The first 8 rows are patterns. Each new row is the sum of 2 different patterns, raised or lowered, with some noise. Before adding, each is slid sideways (what falls off one end comes back at the other) and multiplied by a number that may be negative. Names go in the order of the patterns.
(in the rows, 128 means zero)
Known rows, each followed by the names of its patterns:
[130 111 140 143 130 123 108 116 126 160 131 113 129 137 157 125 131 129
  93 114 128 152 121 121 179  99 129 119 179 109 125 121 132 131 136 139
 147 117 132 116 131 148 131 141] => q_851
[140 151 151 123 143 129 118 154 116 101 124 133  77  77 142 127 111 103
 135 113 120 120 120 124 128 124 133 117 142 107 132 114 156 130 135 125
 127 125 147 179 123 121 116 115] => q_813
[ 90 149 142 125 144 134 131 151 127 161 131 109 135 113 144 110 163 141
 128 137 142 144 139 122 119 129 117 104 134 135 134 116 136  80 111 139
 119 144  84 134 160 141 153 140] => q_99
[135 135 141 106 109 129 129 127 119 156 152 179 114 141 157 131 113 122
 154 146 131 110 145 136 120 142 151  77 143 105 126 101 179 130  97 126
 145 131 139  77 129 179 125 131] => q_556
[104 129  77 165 134 119 144 118 151 113 113 126 127 107 106 153 112 145
 125 160 130 144 128 128 179 150 129 130 156 134 128 101 111 114 109 131
 179 122 113 150 128 136 118 115] => q_751
[130 163 122 103 120 138 120  90 115 128 165 100 141 122 120 179  96 126
 114 119 109 179 126  97 145 125 135 123 129 127 163 134 130 129 114 125
 122 116 134 127 122 134 130 141] => q_775
[128 144 119  93 124 130 125 147 145 153 131  85 112 137 126 119 137 156
 125 152 139 139 136 119 145 133 121 135 135 126 136 127 144 106 144 139
 122 159 146 153 136 138 132 146] => q_455
[128 129  98 142 138 179 149 134 128 140 123 124 155 124 152 133 105 162
 152 140 115 123  77 114 145 134 142 105 131 135 128 110 128 128  93  77
 126 157 100 130 128 133 129 126] => q_478

New rows, each followed by the names of its patterns:
[147 162 111 119 120 130 129 132 165 127 108  80  97 122 141 116 143 133
  87 140 115 126 149  78  95 113 166 131 163 141 119 145 110 151 126  92
 116 142 146 122 152 217 106 101] => q_851 q_478
[127 119 102 134 139 111 123 114 148 125 122 104 132 115 138 127  86 150
 121 137 122 159  77 119 155  89 113 103 122 117 119  86 122 116 133 166
 136 132 139 107 111 112 120 162] => q_775 q_455
[109 117 144 120  80 112 140 136 125 120 119  60 137  91 114 109 142 134
 119 122 128 168 171  69 121 174 138 116 139 135 139 109 106 121 122 116
 124 129 157 157 121 107 141 117] => q_813 q_556
[124 157  97 101 122 110 126 100  78 124 133 116 102 176 173 153 101 143
 158 115 111 113 145 138 121  98 134 116 112 118 152  61 140  75 110  81
 166 119  86 101  94 121 129  75] => q_813 q_556
[136 131 139 139 169 121 126 131 155 127 123 183 108 149 130 149 142 149
 136 127 130 100 128 157 130 145 109 135 152 135 129 132 121 116 110 133
 150  98 128 131 156 137 121 133] => q_851 q_478
[121 131 117 144 109 117 127 106  98 120 113 125  96 107 119 109 131 154
 108  79 129 112 119 114 108 139 115 121 113 129 125  77 138 122 116 108
 156 175  94 119 141 141 112 137] => q_813 q_455
[ 61 105 117 128 111  83  78  91 101 119 112 105  86  99 156 102  74 140
 130  79 128 102 116  99 105 105 107  94 104  79 105 106 108  98 110 107
  88  66  99  90  93  91  96  87] => q_813 q_99
[140 138 142 183 104  89 148 155 129  95 139 135 174 115 150 139 140 190
 122 139 143 123 134 183 164 122 168 143 153 139 163 183 175 149 140 137
 142 158 162 133 161 150 134 171] => q_813 q_775
[135 127 150 141 155 170 129  99 117 151 163 126 170 120 154 216 129 142
 187 190 123 189 167 150 160 160 164 152 157 154 176 155 145 161 126 168
 143 153 124 144 141 157 151 160] => q_813 q_775
[152 120 175 120 149 165 129  93 130 156 154 133 101 140 143 136 114 158
 161 147  82 145 181 116 128 133 159 150 137 122 150 116 143 155 198 114
 155 120 147 111 172 163 109 155] => q_556 q_478
[ 53 107 109 134 114  58 104  89 112  64 130 109  69  59 107 138  80  93
  89 103  89  73 100 103  75 101 114  94 101 114  88 122  50 100 153 107
 141 112  40 148 129 106 101 100] => q_99 q_478
[152 155 160 126 126 119 161 131 150 181 138 129 175 192 143 129 122 115
 158 123 193 144 150 158 127 185 121 108 135 149  81  80 177 130 140 119
 175 132 148 138 139 181 163 140] => q_813 q_751
[ 95  98 166  82 108 123 167  58 117 153 124 103 121 112 169 105  81 133
 153 127 119 108 152 140 116 139 120 148  96  80  97 150 118  83 116 101
 117 109 108 124 124 107 118 129] => q_556 q_478
[107 139 110 137 144 152 100 139 141  86 115 131  97 157 116  98 136 137
 119 158  85 134 145 110 129 106 142 114 105  88 149 131  87 133 122 132
  84 107 113 136 112  78 114 111] => q_556 q_751
[150 109 161 131 150 147 134 149 135 119 116 168 117 160 122 134 133 146
 130 146 191 173 135  96 142 146 132  99 124 143 110 155 190 135 128 146
 146 144 119 125 119 134  95 167] => q_751 q_455
[163 172 155 151 141 155 157 143 135 144 111 129 167 147 172 171 161 159
 157 123 141 132 130 158 164 166 135 166 147 132 158 133 146 149 126 177
 147 187 179 155 151 166 146 154] => q_455 q_478
[124 140 150 135 148 145 135 127 172 163 142  98 117 124 129 121 141 142
 146 128 110 106 128  88 102 129 150 115 149 137 117 140 100 137 148  94
 116 123 137 136 163 154  99 135] => q_455 q_478
[168 209 137 100 123 150 116 126 135  84 153 130 170 121 134  32 107 149
 111 116 127 132  97 132  69 115 151  92 114 118 146 145 171 140 116 115
 110 141 119  89 134 163 137 117] => q_775 q_478
[170 113 163 153 128  83 100 131 122 129 157 133 117 136 134 154  71 127
  83 123  54 201 131  90 139 130 149 116  67 121 165  98 107 154 114 153
 104 139 129 141 123 117 194 166] => q_556 q_751
[149 163 213 174 114 116 136 158 149 136 182 196 149 176 167 172 138 125
 131 169 137 135 156 166 166 131 151 133 185 149 142 188 158 157 207 152
 180 173 179 126 145 149 152 141] => q_556 q_455
[192 153 169 152 156 191 154 160 175 153 150 176 147 169 143 137 136 137
 164 181 131 101 185 146 139 141 154 134 133  90 186 173 131 161 150 164
 122 181 140 171 132 152 136 134] => q_556 q_751
[124 129 177 115 152 123 178 133 136 134 147 142 151 138 175 124 140 140
 125 145 126 148 138 124 144 152 133 151 155 136 141 173 131 123 126 151
 200 155 140 147 119 127 123 166] => q_851 q_455
[153 164 142 164 140 123 140 158  97 113 138 161 139 115 183 149 160 143
 148 146 165 143 165 127 125 122 152 131 193 164 174 148 104 129 170 192
 130 147 159 127 179 177 177 149] => q_813 q_455
[121 163 139 109 158 137 166 124 107 127  86  98 115 127 108 107 115 140
 133  87 115 102 146 132 116 152 105 124 148 107 154 126 144  75 119 163
 141 116 135 143 173 124  82 146] => q_99 q_556
[206 145  95 136 168 186 139 119 147 188 193 127 153 151 154 118 176 151
 127 163 142 182 168 194 139 193 182 155 142 132 172 164 143 143 165 152
 149 167 184 109 194 129 129 124] => q_556 q_775
[142 183 162 199 151 157 171 148 140 203 163 128 162 178 161 175 164 187
 194 183 167 164 186 175 161 157 191 168 159 154 157 166 155 192 195 140
 152 185 158 139 148 162 176 144] => q_751 q_775
[108 128 117 140 122 121 160 175 128 107 147 137 113 130 120 152 128 132
 159 116 119  96 150 119 122 106 122 140 116 152 101 137 155  89 125 105
 121 133 184 103  73 134 112 139] => q_813 q_478
[119 115 118 142 145 150 134 107 160 102  84  89 101 156 170  98 118 135
 101  89 123  85 115  90 112 147 103 130 119 131  91 114 115 121  98 131
 101 118 138  91 113 117 111 108] => q_99 q_455
[ 66  95  84 114  74 123  89 124 103 115 103 105 146 126  97 115 111 112
  95 102  93  97  87 107 149 113 129 119  99 101  84 101  99 121  54 147
 110  89 136  86 106  88  95  68] => q_813 q_751
[ 69 120 120 104 118 110 111 132 100 115 106  85 105 103  90 113  97 110
  89 115 118  95 151 108 101 103 119  99  85  92 115 121  51 106  99  91
 156  87 118  93  63  75 149  98] => q_775 q_455
[174 169 197 215 169 191 225 185 215 180 239 197 200 199 199 239 220 192
 205 198 209 201 159 207 191 195 203 252 189 191 216 205 189 147 173 170
 188 160 242 219 183 169 167 220] => q_751 q_455
[160 196 161 181 171 200 137 159 198 153 163 152 156 194 177 148 158 156
 108 155 185 125 177 119 153 140 191 142 132 151 140 114 160 140 132 193
 154 160 159 158 161 138 114 166] => q_556 q_478
[ 98  92 148  74 141 116 133 142 137 136 117 168 137 128 114 151 107  80
  81  97  96 115 131 181 110  57 118 121 116  93 109 116 107  92 153 126
 111 116 120 136  90 107 116 110] => q_751 q_455
[156 130 138 130 152 163 161 136 152 171 145 132 162 127 141 141 138 160
 126 144 131 151 161 160 137 158 164 177 135 112 175 118 139 135 110 165
 151 147 157 152 125 183 176 138] => q_775 q_455
[154 141 145 152 179 132 155 162 203 195 156 156 168 127 142 179 165 173
 153 168 166 177 157 179 135 110 139 169 162 173 142 172 151 156 129 157
 169 126 119 153 167 138 166 156] => q_851 q_478
[201 149 110 138 137 151 111 146 133 121 125 148 181 136 115 140 134 124
  99 127 121 133  84 165  87 109 156 118 163  76 124 160 140 140 126 114
 138 156 124 169 138 149 155 126] => q_99 q_751
[129  58  67 114  92  91  94 114  95 103  86  84 123  95  94  71 124  86
  94  39  68  70  72  85 121  62  28  99  88 100  90  62  42  62  47  98
  85  87  71  89 128  74  66 125] => q_813 q_751
[131  97 117 144 118  65 140 144 176 167 140 133 114  95 130 149 126 114
 141 172 155 156 187 238  94 133 165 148 139 133 158 163 148 144 159 163
 111 161 112 161 104 148  95 136] => q_813 q_751
[122 140 145 113  95 150 165 131 130 150 140 168 145 155 147 114 155 171
 231 165 147 137 145 153 160 193 138 179 152 118 197 157 136 130 144  59
  93 172 153 144 108 153 141 138] => q_813 q_478
[166 171 188 195 185 174 166 213 188 189 215 189 168 157 132 163 175 170
 170 226 164 150 213 159 156 157 162 102 129 137 203 159 138 192 146 183
 150 149 162 169 147 150 183 170] => q_813 q_751
[103 131 126 123 129 118 140 182 140 130 133 106 113 105 118 172 144 117
 139 140 135 108 158 104 104 119 130 132  92 116 133 151 105 140 119 130
 150 128 116 115 129  92 149 106] => q_775 q_455
[150 141 149 115 167 148 114 104 177 138 153  55 155 190 141 137 143 138
 141 101 126 136 149 137 116 164 152 186 139 142 154 143 130 148 171 154
 119 120 167 143 119 130 162  88] => q_851 q_556
[173 151 153 152 157 137 142 181 121 129 169 158 139 147 158 152 136 111
 140 148 145 165 173 160 166  94 142 149 174 145 165 172 149 171 178 202
 155 139 158 143 154 180 174 146] => q_813 q_455
[100 130 118 110  80 136 133 148 138 140 136  96 114 118  88 155 118 115
  81 140 112 133 129  77 121  88  96 108 148 129  92  96 123 107 123  96
 103 136 113 121 139 133 125  70] => q_851 q_556
[ 95 108 110 104 108 118 110 116  87 106  67 113 141 115 107 111 125 126
 115  75 123  79 101 108  86 133  96 117 117 139  60 109 133  65  98 103
 125  98  99 111  81 105  97 151] => q_851 q_775
[ 99 111 127 133 161 148 147 156 124 100 146 138 115 121 128 105 148 171
 139 155 115 165 150 124 106 144 129 148 141  87 176 148 133 150 140  86
 113 163 106 137 128 105 117 135] => q_751 q_775
[157 139 119 139 162 152 122 110 151 128 114 134  81 162 129 146 125 113
  87 135 166 126 124 108 118 133 122  97 132 110 137 164 137 130 175 160
 124 140 137 147 115 140 104 142] => q_813 q_775
[119  97 132 150  72 122 133 131 103 113 139 154 133 145 148 122  77 127
 152  85 142 126 130 166 161 142 179  97 124 151 108 147  95 108 137 128
 122 163 161 124 142  74 115 101] => q_751 q_455
[119 115 122 126 114  80 104 114 101  69 151 119 108  59 128 134 106 106
 124  98  89 136 115 129 130 130  63 114 130 115 119 105  96 149 120  98
 127 116  83 107 124 133 123  92] => q_851 q_556
[ 94 127 116  76 121  96 121  86 147 119  88 112 128 112 123  69 134 140
 105 124  97 110 105  98  99 116 106 115  98 142 159 152 105 127 126 109
  88 109 164 138 113 107 134 115] => q_556 q_455
